The rows of a group lie close to one hidden flat surface of 12 dimensions, which passes through zero. Surfaces can cross.
In the rows, zero is written as 100.
Known rows, each followed by its group:
[113 77 118 88 116 119 81 120 88 88 133 82 114 92 105 106 112 127 124]	Q374
[93 107 95 108 105 90 108 65 85 86 92 88 110 100 117 82 80 87 86]	Q928
[103 98 120 94 99 112 111 69 91 114 100 92 100 107 114 116 112 114 116]	Q928
[121 97 98 92 103 87 83 100 103 113 106 92 103 107 86 86 79 116 111]	Q453
[110 96 98 97 96 73 89 117 122 102 118 122 82 103 88 95 104 114 106]	Q453
[94 97 107 104 117 89 104 128 97 105 113 111 106 104 91 87 105 107 74]	Q453
[115 104 102 105 89 102 97 93 108 74 91 95 102 105 88 92 101 114 104]	Q374
[115 110 93 96 104 102 97 87 109 76 121 110 79 88 115 103 108 93 110]	Q928
[116 91 108 107 81 79 97 92 111 102 106 107 92 105 137 102 93 88 111]	Q374
[127 99 111 104 81 93 85 116 90 86 108 92 90 80 135 86 94 82 105]	Q928
[105 103 95 96 100 105 88 107 92 109 93 97 96 101 79 108 95 99 104]	Q374
[106 112 103 103 73 83 75 73 89 113 89 72 98 112 81 59 88 102 102]	Q453
[98 95 117 114 102 91 116 114 107 92 112 111 92 98 112 100 114 110 79]	Q374
[98 110 90 93 112 101 116 104 112 102 107 130 113 123 94 82 100 113 79]	Q650
[88 100 84 89 129 86 112 113 116 109 105 120 111 97 91 83 91 105 89]	Q453
[103 102 100 95 98 125 118 98 89 98 73 95 102 82 114 111 94 93 102]	Q650
[112 93 90 90 97 101 95 103 110 110 104 96 98 91 121 95 86 87 115]	Q374
[95 95 74 73 101 101 85 110 113 117 111 106 95 80 105 94 88 86 133]	Q374
[78 79 99 101 98 111 102 110 120 111 102 85 113 103 86 116 103 119 110]	Q374
[81 100 98 110 93 91 110 103 113 88 93 114 101 102 111 92 115 82 90]	Q453
[96 83 92 100 124 109 111 90 115 106 93 87 112 111 84 124 88 114 104]	Q650
[92 101 100 105 82 103 109 104 113 93 97 100 94 93 105 90 108 102 93]	Q928
[113 102 97 102 90 109 95 107 105 97 97 92 90 103 90 97 97 103 96]	Q453
[93 108 88 96 124 99 101 80 90 100 100 108 113 120 94 93 98 88 88]	Q374
[101 106 101 101 68 95 80 96 107 92 112 97 107 110 98 103 104 111 119]	Q650
[119 82 124 122 110 102 110 129 93 93 79 99 84 105 91 107 110 103 73]	Q650
[82 98 95 91 109 92 95 104 94 111 106 110 112 103 103 87 103 91 102]	Q374
[82 74 95 116 88 96 109 109 137 83 67 76 122 90 101 98 90 90 108]	Q650
[71 98 103 113 123 88 104 126 81 93 107 106 104 89 77 124 104 99 76]	Q928
[105 101 104 112 85 98 88 80 90 86 99 112 87 139 103 100 125 79 93]	Q453
[92 101 97 93 54 80 80 117 108 118 88 105 88 85 101 80 96 91 122]	Q453
[96 95 97 110 90 92 98 97 114 106 89 92 109 124 77 86 97 113 90]	Q650
[103 99 109 107 114 80 107 75 110 108 109 106 89 128 79 94 104 130 87]	Q453
[94 97 109 97 75 76 89 77 89 116 92 102 103 110 117 78 97 92 117]	Q650
[88 116 98 125 100 89 104 92 120 66 101 84 86 83 77 92 116 97 83]	Q928
[121 96 112 113 94 83 102 100 107 102 89 90 86 97 111 78 94 91 89]	Q453
[114 104 99 90 110 88 89 107 100 116 91 92 99 76 98 98 85 90 119]	Q928
[101 90 119 124 108 91 92 98 92 79 103 94 110 129 90 102 119 100 82]	Q650
[102 92 100 102 109 109 108 114 97 104 93 99 115 107 103 103 95 100 90]	Q453
[88 102 109 104 98 89 98 90 75 109 102 107 99 99 120 120 105 79 105]	Q374
[100 87 94 105 103 113 115 101 103 74 104 99 119 105 126 117 86 102 93]	Q928
[119 101 108 100 105 111 81 125 102 104 111 103 98 124 82 94 127 100 94]	Q928
[109 87 106 106 114 84 94 86 86 111 77 88 85 106 92 87 93 82 96]	Q650
[82 103 92 82 95 97 91 79 93 99 111 99 107 82 122 89 104 86 131]	Q374
[106 97 100 108 123 86 117 90 114 78 109 117 89 98 123 77 108 89 81]	Q650
[94 104 105 110 91 87 92 99 96 88 87 93 71 78 90 91 114 80 99]	Q650
[89 122 98 92 85 110 90 96 90 122 127 89 93 100 78 110 103 123 101]	Q650
[110 97 80 92 100 118 99 91 111 97 83 95 105 101 92 116 86 95 117]	Q453
[50 87 106 99 90 77 91 95 91 114 99 111 123 113 85 125 110 105 123]	Q928
[93 101 99 95 106 114 111 114 117 108 89 99 116 99 101 89 109 98 99]	Q928
[77 107 75 81 104 104 99 83 98 112 84 100 120 100 92 78 88 85 111]	Q374
[63 106 107 114 84 95 96 121 89 102 86 86 113 85 87 84 112 81 84]	Q453
[108 94 106 109 79 105 93 95 99 94 75 93 112 124 83 108 101 109 107]	Q650
[124 104 100 88 131 105 70 107 71 103 118 105 110 119 101 100 106 79 105]	Q928
[101 92 104 107 93 85 74 121 87 109 93 108 107 123 71 131 100 97 109]	Q374
[109 104 99 90 84 117 101 82 124 94 98 95 92 90 110 108 113 105 134]	Q928

New rows, each followed by its group:
[129 78 105 95 118 81 88 114 101 104 105 117 92 110 109 103 91 94 110]	Q650
[95 96 81 100 108 89 91 97 127 98 82 80 124 100 69 92 80 107 112]	Q453
[107 104 99 112 109 127 114 87 98 86 91 86 103 115 98 104 104 99 77]	Q453
[102 102 117 129 105 98 118 66 103 73 86 65 111 99 122 82 102 88 78]	Q453
[52 112 78 82 98 107 89 94 81 100 103 114 133 102 97 96 110 78 113]	Q453
[86 111 107 110 105 101 91 98 80 94 115 94 114 118 91 96 116 99 79]	Q650
[109 112 103 91 90 97 116 79 98 90 100 129 86 99 127 88 108 101 106]	Q650
[112 105 111 94 113 133 122 98 112 107 93 86 90 74 105 127 110 114 114]	Q928
[79 102 73 89 115 108 113 97 128 88 96 112 114 100 78 90 100 111 102]	Q374
[98 91 109 105 115 79 119 98 106 118 84 91 116 91 107 91 76 110 94]	Q928
[84 103 93 99 125 104 97 102 105 86 100 70 126 66 81 117 87 107 116]	Q453
[74 106 92 92 91 110 92 76 88 103 100 90 122 114 82 103 101 109 114]	Q453
[117 108 101 102 114 114 87 127 89 108 86 76 97 84 72 104 93 93 89]	Q928
[103 99 91 91 106 90 104 105 115 114 109 108 85 86 102 89 90 102 100]	Q650
[102 104 98 82 99 93 101 114 82 91 84 127 132 94 112 73 91 101 111]	Q374
[108 99 104 91 113 86 89 87 88 94 110 116 110 124 88 82 105 117 105]	Q374
[113 104 95 87 106 103 126 103 94 121 68 121 68 78 106 84 88 91 91]	Q650
[91 92 87 96 121 80 97 99 118 107 101 116 86 108 71 103 101 103 104]	Q650
[108 113 99 95 105 105 104 67 86 101 97 108 84 100 98 133 97 101 112]	Q374
[108 106 89 102 84 106 83 106 101 71 105 111 92 96 124 97 113 64 112]	Q453
[104 79 119 104 112 102 108 120 78 103 74 105 99 91 112 116 102 85 100]	Q650
[95 93 125 107 95 73 97 91 89 94 134 110 116 119 136 75 112 112 94]	Q453
[102 96 123 126 83 97 100 112 88 103 98 84 90 99 111 120 107 88 81]	Q374
[107 117 95 106 80 97 107 103 116 79 84 111 83 84 88 110 102 102 100]	Q374
[100 92 133 123 126 100 114 108 95 91 110 89 116 112 110 103 125 110 72]	Q928
[81 84 108 103 82 97 128 108 98 105 107 122 97 97 129 113 94 118 90]	Q928
[122 121 85 80 97 87 79 104 108 99 121 113 57 62 96 89 95 96 124]	Q453
[117 79 109 95 93 100 102 110 109 112 100 99 108 105 110 120 86 123 119]	Q453
[107 106 96 99 113 94 84 96 86 100 103 104 95 107 91 99 102 85 100]	Q453
[125 98 112 122 111 79 78 102 100 66 110 77 108 99 108 95 98 86 97]	Q928
[81 91 102 105 106 109 95 102 95 123 106 77 97 104 90 123 104 95 97]	Q374
[85 99 82 101 106 99 79 120 110 118 119 86 81 87 95 97 104 64 95]	Q374
[99 110 93 97 109 89 87 114 101 99 106 93 101 85 83 79 95 96 94]	Q453
[105 92 105 105 106 94 100 82 106 108 114 97 90 115 108 113 101 102 102]	Q374
[92 96 82 102 82 121 110 103 124 74 95 96 98 90 93 126 94 110 109]	Q928
[105 89 107 113 101 89 110 104 128 90 83 73 115 75 109 97 81 107 108]	Q453
[107 106 98 88 77 102 87 90 86 122 98 106 80 113 87 95 99 108 109]	Q453
[94 80 129 110 100 100 106 105 94 98 111 101 121 113 128 119 118 110 108]	Q928
[88 86 117 111 84 107 108 111 98 116 96 76 101 88 122 104 101 97 97]	Q374
[123 87 100 89 106 94 93 105 136 106 110 115 107 115 104 102 109 112 130]	Q928
[79 116 84 97 94 102 101 112 95 109 83 103 102 90 94 67 99 72 81]	Q453
[118 111 87 83 99 110 81 99 89 84 93 96 106 89 89 85 91 98 118]	Q374
[118 94 107 106 106 89 90 86 97 117 109 97 87 131 87 101 98 111 93]	Q374
[81 105 98 83 110 115 116 94 83 116 95 116 105 93 99 126 103 107 107]	Q650
[126 81 109 123 86 109 89 103 120 95 95 44 105 105 90 105 81 116 100]	Q650
[111 89 116 96 91 83 88 143 86 150 112 93 82 87 103 83 85 106 87]	Q650
[82 107 99 101 85 82 85 86 87 115 94 80 95 85 103 71 97 76 103]	Q650
[107 99 108 111 74 85 93 106 98 99 82 99 106 104 111 94 92 88 101]	Q374
[106 92 132 113 103 107 89 124 65 111 107 74 101 109 87 80 113 115 68]	Q374
[100 100 106 98 103 87 95 67 91 93 109 89 117 100 126 90 94 95 117]	Q453
[85 109 111 97 101 103 118 103 76 103 83 131 100 105 100 99 117 97 85]	Q650
[79 103 91 91 113 116 98 104 77 94 110 110 96 87 90 139 107 95 107]	Q928
[99 102 113 93 100 110 104 111 100 76 112 102 101 77 91 86 118 134 108]	Q374
[100 106 105 106 87 100 111 93 106 86 88 109 98 97 96 116 104 111 106]	Q374
[95 110 98 90 111 88 94 73 79 103 102 118 104 115 94 98 103 98 105]	Q374
[93 96 95 88 109 102 104 113 103 102 125 124 112 112 107 99 103 116 97]	Q453
[57 99 106 113 84 89 118 98 118 81 95 126 110 113 82 115 134 116 97]	Q650
[108 101 107 107 104 104 132 88 126 94 111 111 68 89 109 123 108 123 92]	Q374
[117 98 101 102 82 102 113 110 129 98 92 92 87 92 94 71 93 128 89]	Q374
[94 103 93 104 109 91 84 103 99 109 129 99 70 87 118 106 111 63 98]	Q374
